The groups are shells around one centre, one inside the other: the same stretched ball of 5 dimensions in 6 sizes.
Known rows, each followed by its group:
|  0.43 |  0.17 | -0.80 | -0.23 |  2.79 | -0.18 | -1.84 |  0.54 |
j_332
|  0.57 | -1.37 |  1.13 | -2.72 | -7.42 |  1.82 |  3.41 | -3.30 |
j_276
| -0.04 | -0.07 |  0.10 | -1.92 | -6.01 | -0.15 |  0.78 | -2.85 |
j_882
|  0.47 | -0.34 | -1.75 |  0.23 | -1.16 | -0.85 | -0.63 | -0.34 |
j_330
|  0.94 | -0.46 |  0.22 | -0.47 |  0.77 | -0.33 |  1.73 | -1.30 |
j_330
|  1.16 |  1.34 |  2.60 | -1.32 | -0.03 | -0.80 |  0.54 | -0.51 |
j_928
|  1.13 | -1.07 |  1.85 | -2.18 | -2.69 |  1.78 |  3.29 | -1.99 |
j_928
|  0.24 | -2.23 | -0.87 | -2.08 | -5.49 |  2.53 |  2.01 | -2.38 |
j_330
|  1.10 | -0.69 |  4.03 | -3.66 | -4.60 |  2.03 |  5.17 | -3.91 |
j_284
|  1.12 |  1.31 |  2.42 | -1.16 | -0.34 | -1.25 |  1.01 | -1.04 |
j_330
|  0.47 |  2.17 | -0.56 |  1.06 |  5.50 | -3.38 | -3.27 |  1.00 |
j_882
| -0.50 |  0.95 | -2.71 |  0.69 |  1.17 | -2.91 | -2.99 | -0.91 |
j_284
|  0.94 |  1.35 |  0.60 |  0.33 |  4.07 | -2.20 | -0.72 |  0.15 |
j_928
| -0.16 | -0.18 |  0.39 | -2.08 | -5.24 | -0.50 |  2.00 | -4.15 |
j_276
|  0.12 | -0.10 | -4.14 |  1.90 |  4.20 | -1.63 | -4.06 |  1.88 |
j_276
| -0.22 | -1.79 | -0.57 | -2.47 | -6.72 |  1.47 |  2.78 | -4.30 |
j_330
| -0.12 | -0.01 |  0.31 | -1.97 | -2.24 |  0.23 |  0.20 | -2.46 |
j_332
|  0.56 | -1.01 | -1.36 | -0.43 |  1.18 |  1.19 | -0.98 |  0.56 |
j_284
|  0.80 | -0.42 | -0.07 | -0.25 |  2.86 | -0.49 |  1.32 | -1.24 |
j_276
|  0.75 |  2.44 |  0.38 |  0.94 |  6.05 | -3.61 | -2.46 |  0.81 |
j_276
| -0.40 |  0.30 | -3.68 |  0.91 | -0.36 | -1.98 | -3.71 |  0.19 |
j_882
|  0.88 |  0.86 |  3.04 | -2.22 | -0.51 | -0.01 |  1.70 | -1.93 |
j_928
|  1.13 |  1.62 |  3.72 | -1.97 | -0.72 | -1.03 |  1.75 | -1.79 |
j_882
|  0.69 | -1.44 | -0.83 | -1.18 | -4.32 |  1.62 |  0.75 | -0.63 |
j_284
|  0.99 |  1.39 |  2.66 | -1.60 | -0.22 | -0.62 |  0.33 | -0.72 |
j_928
|  0.25 |  0.64 |  2.58 | -2.75 | -3.82 | -0.41 |  2.55 | -4.03 |
j_276
| -0.46 | -0.79 | -1.41 | -1.36 | -2.88 | -0.10 |  0.53 | -3.19 |
j_882
|  0.55 |  1.85 | -0.31 |  0.54 |  1.60 | -2.88 | -2.47 |  0.55 |
j_882
|  0.40 | -2.03 |  0.39 | -2.58 | -6.24 |  2.16 |  3.83 | -3.75 |
j_928
|  0.20 |  2.34 |  0.57 | -0.02 |  3.11 | -3.42 | -1.84 | -0.93 |
j_284
|  0.34 |  1.28 |  0.96 | -0.91 |  2.58 | -1.31 | -0.94 | -0.93 |
j_332
| -0.01 |  2.07 |  0.39 | -0.68 |  0.45 | -2.40 | -2.48 | -0.76 |
j_332
|  1.05 | -0.71 |  2.30 | -2.22 | -0.75 |  1.36 |  3.37 | -2.36 |
j_330
| -0.75 | -1.98 | -3.76 | -0.95 | -5.68 |  0.94 | -0.64 | -2.37 |
j_332
|  0.17 |  2.18 | -1.38 |  1.16 |  4.21 | -3.44 | -4.29 |  1.24 |
j_882
|  0.13 |  0.17 |  0.87 | -1.62 | -1.21 | -0.85 |  1.85 | -3.44 |
j_276
|  1.17 |  1.36 |  0.50 |  0.63 |  3.23 | -2.39 | -0.67 |  0.55 |
j_284
| -0.20 |  1.62 | -1.68 |  0.60 |  3.14 | -2.79 | -3.80 |  0.24 |
j_332
|  0.37 | -0.82 | -3.87 |  1.40 |  2.28 | -0.34 | -3.22 |  2.00 |
j_284
| -0.37 | -0.94 | -3.62 |  0.12 | -1.55 | -0.14 | -2.39 | -0.36 |
j_928
|  0.92 |  2.03 |  1.67 | -0.27 |  2.17 | -2.56 | -0.56 | -0.37 |
j_330
|  0.12 | -1.25 | -2.51 | -0.38 | -4.44 |  0.27 | -0.31 | -1.06 |
j_332

New rows. What belongs after each?
|  0.65 | -1.19 |  1.19 | -2.25 | -2.01 |  1.73 |  2.83 | -2.57 |
j_928
|  0.37 |  0.90 |  2.03 | -2.01 | -1.24 | -0.71 |  1.19 | -2.65 |
j_928
|  0.56 |  0.97 | -0.46 |  0.42 |  1.89 | -2.50 | -0.55 | -0.74 |
j_276
| -0.29 | -1.02 | -3.58 |  0.09 | -2.49 | -0.10 | -2.12 | -0.41 |
j_928
| -0.02 |  0.12 | -4.17 |  1.71 |  2.77 | -1.64 | -4.68 |  2.03 |
j_276
|  0.92 |  0.21 |  0.69 | -1.00 | -2.41 |  0.00 |  0.18 | -0.29 |
j_332
|  1.07 |  2.39 |  3.62 | -1.56 |  0.73 | -1.75 |  0.26 | -0.90 |
j_332
|  0.27 |  0.19 | -2.06 |  0.32 | -1.28 | -1.04 | -2.38 |  0.54 |
j_882
| -0.57 |  0.02 | -2.79 | -0.18 | -3.16 | -1.45 | -2.08 | -1.53 |
j_882
|  0.41 | -0.99 | -1.39 | -0.83 | -3.14 |  1.07 | -0.67 | -0.15 |
j_332
|  1.27 | -0.67 | -0.93 |  0.53 |  3.42 |  0.33 | -0.47 |  1.52 |
j_284
|  0.65 |  0.58 | -0.44 | -0.17 | -0.79 | -0.99 | -1.30 |  0.27 |
j_928
|  0.22 | -2.25 | -0.67 | -2.35 | -8.42 |  2.26 |  2.91 | -3.28 |
j_284
|  0.39 | -0.05 |  1.38 | -2.17 | -1.63 |  0.73 |  1.09 | -2.10 |
j_330
|  0.13 |  0.46 |  1.16 | -2.17 | -2.96 |  0.12 |  0.21 | -2.15 |
j_882
| -0.38 | -1.35 | -0.26 | -2.88 | -8.10 |  1.50 |  2.03 | -4.19 |
j_276
|  0.78 | -0.61 | -2.68 |  1.20 |  2.61 | -0.40 | -2.13 |  1.84 |
j_276
|  0.23 | -0.25 | -1.53 |  0.19 |  2.86 | -1.04 | -0.45 | -0.99 |
j_332
|  0.39 | -1.08 | -0.20 | -1.53 | -4.78 |  0.53 |  2.25 | -2.77 |
j_928
|  0.37 | -0.39 |  0.93 | -2.27 | -3.29 |  1.36 |  0.65 | -1.64 |
j_276
| -0.03 | -0.12 | -3.34 |  0.86 |  0.88 | -1.03 | -3.42 |  0.97 |
j_928
|  0.42 |  0.51 |  1.11 | -1.40 | -2.11 | -1.08 |  1.49 | -2.68 |
j_928
|  0.42 |  2.09 |  0.93 | -0.16 |  3.02 | -3.01 | -1.15 | -0.95 |
j_332
|  1.40 | -1.19 |  1.32 | -1.41 | -0.46 |  1.73 |  2.73 | -0.83 |
j_332
|  1.15 | -1.63 |  0.26 | -0.99 | -1.13 |  1.17 |  3.31 | -1.74 |
j_284
|  1.16 |  1.62 |  3.12 | -1.47 |  0.37 | -1.11 |  0.88 | -0.93 |
j_928
|  0.58 |  0.21 |  0.03 | -0.57 | -1.71 | -1.18 |  0.85 | -1.63 |
j_882
|  1.50 |  0.10 |  1.59 | -0.58 |  3.18 |  0.14 |  1.22 |  0.22 |
j_882
|  1.31 |  0.29 |  3.96 | -2.79 | -1.39 |  1.19 |  3.04 | -1.94 |
j_276
|  1.16 |  1.05 |  1.42 | -0.58 |  2.12 | -0.58 | -0.76 |  0.79 |
j_928
|  0.67 | -0.76 | -1.19 | -0.24 | -1.69 |  0.03 |  0.24 | -0.47 |
j_928
|  0.18 | -0.59 | -1.46 | -0.85 | -2.36 |  0.79 | -1.55 | -0.01 |
j_276
|  1.24 | -0.94 |  2.10 | -2.14 | -3.23 |  1.52 |  3.61 | -2.11 |
j_882
| -0.75 | -2.16 | -3.83 | -1.06 | -5.51 |  1.42 | -0.86 | -2.07 |
j_284
|  1.57 |  1.27 |  2.68 | -0.79 |  2.80 | -0.66 |  0.44 |  0.55 |
j_882
|  0.13 | -0.13 |  0.43 | -2.05 | -5.08 |  0.41 |  0.61 | -2.30 |
j_928
| -0.32 | -0.76 | -2.11 | -0.56 | -1.03 | -0.51 | -0.15 | -2.29 |
j_330
|  0.73 | -0.68 |  1.72 | -2.35 | -1.01 |  1.76 |  1.97 | -1.82 |
j_284
| -0.36 | -1.52 | -0.47 | -2.50 | -5.89 |  1.18 |  2.52 | -4.47 |
j_332
|  0.64 | -1.15 |  1.28 | -2.17 | -3.23 |  0.99 |  3.89 | -3.60 |
j_330
| -0.21 | -0.38 | -2.06 | -0.18 | -0.81 | -1.27 | -0.24 | -2.14 |
j_882
|  0.49 | -1.37 |  1.22 | -2.64 | -3.66 |  1.93 |  3.26 | -3.27 |
j_928
|  0.77 | -0.69 |  1.40 | -1.87 | -2.77 |  0.48 |  3.34 | -3.02 |
j_928
|  1.10 |  0.48 |  4.49 | -3.23 | -3.36 |  0.48 |  4.40 | -3.73 |
j_284
|  0.77 |  1.38 |  0.82 | -0.33 |  0.25 | -1.97 | -0.57 | -0.45 |
j_928
|  0.13 |  0.03 | -1.84 |  0.17 | -1.31 | -1.54 | -0.87 | -1.03 |
j_330
| -0.22 | -1.65 | -1.77 | -1.32 | -4.26 |  0.60 |  1.64 | -3.33 |
j_928
| -0.20 | -2.53 | -2.87 | -1.09 | -4.62 |  1.64 |  1.22 | -2.52 |
j_928
|  0.54 | -0.42 | -0.45 | -0.40 |  0.53 | -0.65 |  1.17 | -1.68 |
j_928
|  0.11 |  1.78 | -0.42 |  0.02 |  0.32 | -2.82 | -2.30 | -0.53 |
j_330
|  0.92 | -0.75 | -1.60 |  0.39 |  0.02 |  0.05 | -0.59 |  0.83 |
j_276
|  0.51 |  2.37 | -0.90 |  1.50 |  7.41 | -3.50 | -4.33 |  1.99 |
j_284
|  0.64 | -1.56 | -1.61 | -0.38 | -0.03 |  1.28 |  0.20 | -0.13 |
j_928
|  0.40 | -1.66 | -2.95 |  0.27 | -0.01 |  0.84 | -0.84 |  0.30 |
j_330
|  1.02 | -0.67 |  1.81 | -1.81 | -1.24 |  0.72 |  3.44 | -2.55 |
j_928
|  0.96 | -0.45 | -0.19 | -0.49 |  1.69 |  0.84 | -0.54 |  0.81 |
j_332
| -0.41 |  0.33 | -3.50 |  1.01 |  0.43 | -2.50 | -2.86 | -0.58 |
j_276
|  1.45 |  1.71 |  1.38 |  0.24 |  4.62 | -1.35 | -1.95 |  2.23 |
j_284
